The rows are grouped in 3 ways, from coarse to fine. Each group lies inside one group of the grouping before and may be the whole of it. The rows also spread widely along 4 directions, which tell nothing about the answers.
In the rows, 100 means zero.
Some rows, each with its group in each grouping after it:
107,121,103,128,99,123,76,129,105,83,121,146,102,57,96,92 : biso q257 q9
91,77,83,111,84,99,79,111,122,61,95,124,97,119,109,75 : dud q438 q896
105,100,97,135,100,108,83,126,94,76,133,137,108,53,96,112 : biso q749 q189
71,62,77,93,96,71,95,107,60,96,100,60,85,109,90,101 : dud q438 q64
94,104,93,82,67,116,77,128,112,55,85,138,96,103,122,78 : dud q101 q483
100,135,89,65,91,148,61,85,124,107,88,126,94,130,96,43 : dud q989 q560
84,64,81,101,101,80,87,109,80,89,87,89,109,112,94,92 : dud q101 q798
85,60,80,140,117,69,92,94,84,122,96,75,122,118,75,107 : dud q237 q342
78,63,75,87,86,76,90,116,70,81,79,72,93,121,110,94 : dud q101 q182
101,57,67,96,97,87,83,121,125,84,76,108,109,136,102,83 : biso q749 q976
106,103,93,63,76,130,78,138,135,69,85,140,95,111,120,77 : biso q65 q511
82,102,89,124,119,104,80,87,79,119,113,102,109,96,74,88 : dud q989 q123
88,71,71,78,85,96,76,102,113,88,78,94,94,140,99,68 : dud q438 q567
99,113,85,90,88,123,74,102,113,104,86,115,101,119,99,74 : dud q237 q342
72,38,66,81,82,60,93,108,88,82,75,62,93,142,103,90 : dud q438 q567
60,80,86,93,92,78,90,112,58,89,107,75,84,96,101,105 : dud q989 q123
84,118,100,107,124,103,84,97,29,118,133,79,101,42,71,114 : dud q101 q798
109,90,104,142,121,108,86,120,108,98,121,134,125,74,81,110 : biso q65 q511
71,63,88,110,83,78,85,112,97,70,93,103,99,122,108,88 : dud q989 q560
85,76,85,111,121,79,89,92,61,125,100,62,114,104,70,103 : dud q101 q483
99,115,93,80,85,118,77,127,97,90,102,113,84,81,105,84 : biso q257 q9

New rows. What belongs after each?
108,144,108,59,71,153,73,144,116,63,111,157,81,65,125,89 : biso q65 q511
98,127,78,41,80,133,72,98,101,119,77,93,83,130,101,65 : dud q237 q342
84,87,78,95,114,92,87,87,70,124,105,67,96,109,71,85 : dud q438 q64
110,134,98,57,104,140,76,113,98,119,106,108,91,89,90,85 : biso q65 q511
79,61,88,107,62,79,87,144,96,31,83,122,94,104,140,96 : dud q101 q182
85,74,85,96,94,87,84,115,84,78,89,98,104,109,101,89 : dud q101 q798
66,73,89,88,55,84,93,141,75,36,106,110,75,82,129,103 : dud q438 q64
86,120,87,80,103,111,83,91,58,136,109,68,89,87,80,101 : dud q237 q342
92,82,101,160,111,88,83,113,88,80,117,130,130,75,86,107 : dud q101 q483
88,63,83,112,70,95,81,126,127,46,89,139,102,120,116,72 : dud q438 q64
100,96,85,111,119,110,77,94,95,107,94,112,118,106,79,76 : dud q101 q798
87,103,93,73,82,101,84,136,73,83,107,91,75,74,109,102 : biso q257 q9
99,119,85,90,101,121,75,93,97,123,95,103,101,109,88,81 : dud q237 q342
108,121,113,139,119,123,81,123,92,96,140,142,116,40,82,118 : biso q65 q511
91,88,81,85,69,110,78,119,120,60,86,132,89,119,114,66 : dud q438 q64
78,86,76,67,84,90,88,105,74,111,86,64,84,123,100,97 : dud q237 q342
74,137,109,105,96,119,79,101,48,93,143,105,88,42,96,108 : dud q989 q560
108,73,96,135,112,99,86,125,133,86,103,138,128,103,93,97 : biso q65 q511
78,107,90,77,71,110,81,123,77,65,110,109,75,80,114,89 : dud q438 q64
72,112,87,59,86,103,87,105,37,102,120,61,66,72,91,100 : dud q438 q64
97,125,94,93,115,118,77,89,63,126,112,89,105,81,74,89 : dud q101 q483
70,90,89,86,78,84,92,120,54,88,109,76,80,78,111,121 : dud q237 q342
105,129,89,109,121,133,68,77,94,128,117,112,108,84,67,76 : dud q438 q567
73,60,89,90,67,69,92,138,82,48,86,97,94,103,126,106 : dud q101 q483
70,81,79,62,62,83,91,126,72,80,86,73,75,113,125,104 : dud q237 q342
68,92,96,117,107,81,95,109,27,98,141,70,87,48,83,125 : dud q438 q64
101,127,86,50,93,130,71,97,93,114,82,95,92,118,93,63 : dud q101 q483
95,53,84,142,104,74,93,125,101,81,112,113,114,91,94,113 : biso q749 q189
86,109,85,74,106,113,74,78,86,126,97,79,93,127,81,69 : dud q989 q560
77,57,91,138,83,79,91,126,93,48,109,122,103,89,106,101 : dud q438 q64
87,59,77,121,137,70,93,81,70,143,91,52,124,127,58,97 : dud q101 q483
97,125,100,107,100,124,74,105,82,96,112,122,108,72,90,90 : dud q101 q483
86,79,77,113,136,86,88,72,64,147,108,54,107,117,49,87 : dud q438 q64
100,117,86,88,98,130,70,92,116,96,98,119,94,113,92,59 : dud q438 q896
85,127,93,86,86,129,71,105,99,86,103,130,91,96,102,70 : dud q989 q123
98,113,87,62,80,123,72,113,107,84,81,116,95,118,107,68 : dud q101 q483
84,73,80,108,92,86,88,109,102,100,87,95,106,124,99,93 : dud q237 q342
76,66,89,147,114,70,92,100,64,94,125,84,109,74,77,119 : dud q438 q567
111,61,73,108,89,98,79,121,151,76,79,138,117,142,106,72 : biso q749 q189
95,116,105,132,103,118,75,117,84,71,122,144,113,54,97,96 : dud q101 q798
77,62,96,168,101,65,96,119,75,83,119,106,119,73,94,132 : dud q237 q342
89,88,88,132,113,97,83,93,91,97,117,101,104,93,79,91 : dud q438 q896
97,58,74,103,110,79,87,114,114,111,75,82,107,136,85,78 : biso q257 q9
111,88,88,122,107,107,77,115,136,97,87,129,114,117,89,73 : biso q257 q9
74,66,90,145,101,76,87,110,97,78,104,121,116,106,96,95 : dud q989 q123
71,133,99,48,55,126,73,120,75,62,110,111,63,83,128,84 : dud q989 q560
80,68,85,109,75,88,88,127,103,52,95,121,95,109,114,86 : dud q438 q64
86,99,91,107,94,107,82,109,82,85,114,111,96,85,92,86 : dud q438 q64
82,121,97,87,78,119,82,117,67,73,124,115,77,59,106,92 : dud q438 q64
92,79,81,79,90,88,86,123,95,99,86,79,87,116,100,86 : biso q257 q9
119,133,98,81,114,147,74,105,115,122,107,126,106,88,81,79 : biso q65 q511
92,124,105,104,94,119,77,115,73,84,120,124,103,59,100,97 : dud q101 q483
96,102,82,92,90,117,72,99,107,89,99,117,97,107,94,72 : dud q438 q567
67,56,97,140,96,54,99,130,51,66,115,87,110,70,101,135 : dud q101 q483
